There are 3 ways to turn a row about zero (a turn may also mirror it). The second row of each pair is the first, turned, with some noise. The first 30 pairs use one turn. New pairs use 3 turns, one after the other, and a turn may come again.
Known pairs, each followed by its turns in order:
[-2.696 -0.210 -3.130 -3.727 -2.629 -0.824 1.212 1.545 -0.689]
[-2.494 0.720 3.083 3.454 1.036 -2.911 1.532 -1.117 -0.835]
F

[0.236 -3.329 -0.070 1.671 0.454 1.094 -0.560 -0.306 2.240]
[2.407 0.091 -2.259 -1.049 1.095 -0.017 -2.042 0.989 1.195]
H

[2.022 0.510 -1.977 2.448 -1.694 0.113 3.380 0.105 -0.925]
[1.220 1.468 3.182 -3.178 0.628 0.513 0.579 -0.713 1.856]
U

[1.278 1.487 1.453 0.954 0.329 -0.621 1.110 1.618 0.089]
[-0.009 0.179 0.609 -1.003 1.680 -0.435 1.827 1.882 0.258]
U

[-1.721 1.928 1.313 0.255 0.922 -1.637 -1.263 2.462 0.230]
[1.789 0.151 -0.133 3.276 -1.887 0.951 0.093 1.258 0.298]
F

[-1.605 0.139 -0.271 -0.005 -2.281 -1.723 -2.323 -0.904 3.773]
[-0.237 0.569 1.672 2.854 -3.394 -0.128 0.671 0.868 -2.598]
U

[1.351 -3.970 -0.638 1.226 0.527 -1.475 -0.453 1.069 1.495]
[1.465 1.118 -3.387 -1.033 2.302 -1.198 -0.144 0.466 2.207]
H

[-0.393 -0.745 0.799 0.661 -0.150 -0.749 -0.620 -1.542 -2.229]
[-0.944 -1.027 1.278 -0.783 1.690 0.821 0.040 1.324 0.862]
H

[0.780 1.792 -2.020 0.253 1.969 -3.256 0.405 3.354 -0.909]
[0.656 0.289 -1.147 4.384 2.222 1.225 0.091 0.098 2.703]
F

[-1.915 -1.222 -0.832 2.366 0.316 0.603 -1.239 -0.071 0.424]
[0.657 -1.873 -1.040 -1.512 0.576 1.124 -1.760 -0.948 1.388]
H

[-0.632 -2.453 -1.443 -1.057 -2.259 -0.212 0.802 3.483 2.424]
[-1.468 -1.865 0.681 2.610 1.907 0.280 2.075 -0.726 -3.467]
F

[-1.271 -0.838 0.789 1.648 -0.967 -1.266 1.611 -0.366 0.060]
[0.315 2.542 -0.154 -1.081 -0.387 0.163 1.346 -0.698 -0.805]
U

[-0.096 -2.615 -0.371 -3.091 -0.053 -1.226 1.066 -2.575 -0.794]
[-3.150 -1.630 1.759 -1.250 0.773 -2.267 -0.551 1.243 1.074]
F

[-0.513 -0.506 -1.044 -1.946 0.452 0.423 0.046 1.094 2.621]
[-0.541 -0.806 0.275 2.634 -1.206 -1.019 1.109 -0.832 1.355]
U

[-1.503 0.072 1.307 -0.341 0.218 -1.625 -0.865 0.392 -0.486]
[0.387 -0.439 -0.025 1.405 -0.939 -0.694 -0.402 1.945 0.109]
F

[-1.686 -3.400 0.337 -2.148 -0.425 -1.143 1.932 -0.230 1.572]
[0.457 0.651 -3.414 -0.717 1.829 1.126 0.879 1.326 -2.566]
H

[-0.922 -0.352 -3.139 1.053 -0.520 0.578 -0.268 -1.385 1.268]
[0.357 1.127 1.415 0.576 -2.936 0.130 -1.751 -0.598 1.053]
U

[-2.060 1.185 1.404 1.025 3.010 0.069 1.210 1.789 0.624]
[-2.052 1.321 -1.248 -1.552 -2.442 1.685 -1.208 -1.154 0.392]
H

[1.734 1.765 -0.126 -1.133 0.678 -2.202 -0.790 0.349 1.614]
[1.902 -1.717 1.051 0.777 0.908 0.847 0.817 -0.020 2.075]
F

[-0.236 -1.055 -1.131 0.761 2.414 0.935 -0.800 -0.396 -0.037]
[-0.992 -0.634 -2.104 -0.250 -1.088 0.214 -0.787 -1.437 0.694]
F

[0.107 -1.284 -2.043 -1.487 0.155 -1.542 -1.306 0.916 -1.016]
[-2.292 -0.625 0.990 0.960 0.643 -0.558 -1.405 -1.845 -0.511]
U

[0.886 2.018 0.456 -0.373 -3.783 1.149 0.579 -1.454 -1.909]
[2.864 -2.177 1.449 -2.723 -0.185 0.735 0.007 -0.216 -1.963]
U

[-0.221 -3.540 0.536 -1.031 -0.827 1.199 0.978 -1.511 0.602]
[1.420 0.309 -1.349 -0.370 2.305 0.543 -1.208 2.252 -1.919]
H

[-3.464 1.638 4.253 -0.472 -0.983 -1.188 3.034 -1.416 0.598]
[-0.758 0.970 0.973 -2.428 -1.762 4.670 2.286 1.226 -2.910]
H

[0.072 0.579 -0.858 -0.637 -2.186 1.110 1.128 1.052 0.207]
[-0.080 1.210 1.510 0.220 0.979 -0.072 1.352 -0.889 -1.399]
F

[0.018 1.109 0.536 0.786 1.635 0.618 2.022 -1.770 -0.105]
[-0.872 0.238 0.991 -1.919 -1.727 -0.378 -1.116 1.252 -0.939]
H

[0.246 -1.699 1.259 -0.078 0.086 -0.626 -0.134 -3.299 -1.507]
[-0.355 -0.736 1.163 -0.815 1.728 0.520 -0.149 3.505 0.158]
H

[3.706 1.081 0.335 -0.608 0.002 -1.648 -1.785 0.604 0.175]
[-0.732 -1.516 2.277 1.308 2.709 0.814 -0.300 2.060 -0.649]
U

[-1.803 0.110 -1.372 1.155 -0.316 0.350 -0.132 0.713 -0.453]
[-0.938 0.583 0.116 -1.356 -1.769 -0.926 -0.377 -0.602 0.261]
U

[-1.463 -1.377 0.272 -0.454 -0.101 -2.166 -0.434 -0.079 1.685]
[-0.007 -2.664 0.644 1.282 -0.125 -0.804 -1.004 0.804 -0.877]
F

New pairs, each followed by its turns in order:
[-1.139 -1.407 -0.753 -2.279 -0.552 -0.922 0.486 -1.020 -0.492]
[-1.181 -1.386 -0.179 0.823 -0.352 1.207 1.192 1.656 -0.905]
U H F

[-1.032 -1.411 2.551 -0.170 2.375 -2.583 1.158 0.147 0.655]
[2.880 2.025 -1.062 -2.070 -0.686 0.465 -0.259 1.518 -1.396]
H F U

[0.744 1.858 -1.006 2.138 1.255 -0.734 3.158 -0.128 -2.721]
[1.498 -1.022 1.318 -4.085 1.983 -0.418 0.466 -1.436 -1.212]
F F F

[-1.232 0.416 0.666 -0.696 -0.933 -0.041 0.739 -1.242 2.596]
[-1.865 0.181 0.692 -0.779 -1.307 0.431 0.525 1.455 1.899]
H H H

[-0.335 1.154 -2.033 -1.080 0.017 1.843 0.870 2.028 -1.965]
[-2.572 -1.249 0.040 0.457 -1.676 1.191 1.238 0.431 -2.042]
H H F

[-1.625 -0.748 -0.176 -0.774 -1.500 0.204 0.361 0.611 0.717]
[-0.144 0.425 1.804 0.866 -0.068 -0.672 0.020 1.428 -0.171]
U U H

[-1.611 1.207 -1.601 1.112 0.910 1.999 -0.843 -0.368 1.931]
[2.297 1.079 1.571 0.105 1.738 1.259 -0.184 0.358 1.727]
U H U

[-2.559 1.068 0.386 1.689 -2.197 3.019 0.534 0.332 2.537]
[0.501 2.674 1.497 -1.224 0.913 0.865 -0.454 3.546 -2.301]
U U H

[1.521 1.144 2.129 -1.486 -2.144 -0.450 0.764 1.719 -3.610]
[-1.520 0.682 -2.093 1.194 -3.876 -2.101 1.633 -1.087 -0.497]
U F U

[-2.354 -0.144 -2.233 2.658 -1.298 1.697 -0.659 -2.928 0.196]
[0.671 -2.516 0.324 -1.681 -0.026 0.037 -4.440 0.388 0.352]
H U H

[-0.735 -0.896 0.544 -0.885 0.167 1.666 -0.672 0.331 0.431]
[-1.359 0.866 -0.482 -0.768 -0.730 0.306 -0.299 0.616 1.002]
F H F

[1.435 1.687 1.153 -0.984 -0.652 1.590 1.083 1.223 -0.059]
[0.626 0.931 -0.020 2.096 0.586 -0.070 0.321 -1.334 2.053]
U H F

[0.261 -1.692 1.911 0.590 -0.312 1.658 2.005 -1.733 0.987]
[-2.718 -2.307 -1.630 0.871 -0.830 -0.102 -0.523 0.713 -0.753]
H U F

[-1.536 1.865 1.271 -0.256 -1.388 -2.575 -0.233 1.964 1.527]
[-1.416 1.696 -0.548 0.757 0.534 0.858 1.907 -2.987 1.861]
F F F

[1.951 -0.903 1.346 1.046 -1.256 2.448 0.588 -0.355 1.039]
[-1.967 -0.539 -2.218 1.266 -0.900 1.731 0.763 0.929 -0.653]
H U F

[0.562 -0.977 2.305 -1.805 0.434 1.460 -0.600 0.126 0.085]
[-1.727 0.480 1.507 -1.056 0.070 2.139 -0.171 -0.836 -0.345]
F F H

[-1.452 0.771 -0.087 3.474 1.312 0.822 1.063 -0.272 -0.901]
[0.037 -1.237 -1.535 0.503 -1.022 -1.374 2.429 1.917 -1.361]
F U F

[-0.529 -0.302 -2.050 -1.723 -0.220 -1.657 0.331 1.773 -1.353]
[-1.392 -0.708 2.821 -0.146 -0.282 -1.057 1.574 -1.068 0.013]
F H F

[2.087 -1.219 -1.215 0.147 1.735 1.576 0.571 -1.145 -1.960]
[-0.191 1.637 -1.376 3.142 -0.689 -1.357 -1.291 0.637 -0.056]
H U F

[-0.748 2.645 -0.868 -1.994 1.517 -0.915 1.513 -0.622 1.188]
[-2.588 1.285 0.901 -0.503 -1.972 1.747 -0.700 -1.072 0.878]
U U H

[0.174 -0.931 -0.437 1.663 4.724 -1.081 -1.290 0.145 1.887]
[-0.482 0.549 0.829 -3.919 2.154 -0.099 0.119 3.465 1.243]
H F H

[1.184 -0.050 0.676 -0.761 -1.257 0.814 -1.139 1.783 -1.939]
[1.342 0.943 0.831 0.447 -1.774 0.316 -2.384 -0.300 0.633]
U U U

[0.737 1.386 -1.166 -1.593 -0.739 0.659 -1.831 1.772 2.456]
[-0.637 -2.465 1.503 -0.406 1.168 1.691 1.069 1.881 1.518]
H H F

[-0.798 0.358 -0.317 -0.592 -2.827 -1.750 2.493 -1.383 -1.228]
[-0.086 2.454 0.270 2.423 -3.005 -0.529 -0.122 0.754 0.812]
H H F

[-1.467 3.510 0.941 -0.254 -0.752 -0.897 -2.619 -2.200 0.532]
[0.242 1.139 -0.610 -1.699 -0.632 1.864 1.874 -0.919 3.970]
H H F

[-0.020 -1.253 -1.861 1.441 1.338 0.713 -2.672 0.182 0.624]
[0.467 1.851 -0.302 -1.379 2.533 -1.680 -0.100 1.337 0.186]
U F F

[0.136 -0.460 -2.250 0.328 1.957 0.058 -0.342 0.191 -1.394]
[2.162 -0.045 -1.048 -0.588 1.572 -0.805 -0.976 -0.869 -0.248]
U H H

[1.059 1.084 2.804 1.523 -2.317 0.449 0.101 -1.116 1.129]
[-0.113 1.848 -1.036 -0.822 -2.097 0.159 -0.341 -1.133 -2.924]
F F H

[1.087 1.444 -1.031 1.686 -1.886 0.790 -0.312 -0.332 0.332]
[1.750 1.929 -0.842 -0.806 -0.464 1.735 -0.167 -0.770 0.263]
U H F

[-1.097 -2.915 1.218 0.767 3.585 0.166 2.859 -0.623 0.517]
[0.672 1.993 2.865 -2.442 -0.471 0.098 -0.394 -2.317 -2.977]
F F U

[1.399 -0.404 0.012 -1.900 -3.121 1.930 0.422 -0.893 -0.758]
[-0.978 -0.731 -1.850 -0.197 -1.582 -0.341 3.008 2.334 -0.335]
F F U

[3.184 -0.538 -0.167 0.644 2.583 -0.519 2.129 -0.420 0.232]
[-0.400 2.204 0.438 -0.800 1.212 2.011 1.976 2.564 1.053]
H F U

[3.887 0.426 -1.424 -1.784 1.113 -1.563 -0.612 1.821 -1.658]
[-1.538 -2.542 0.651 0.892 -3.880 -1.198 -0.237 -0.375 1.800]
U H U

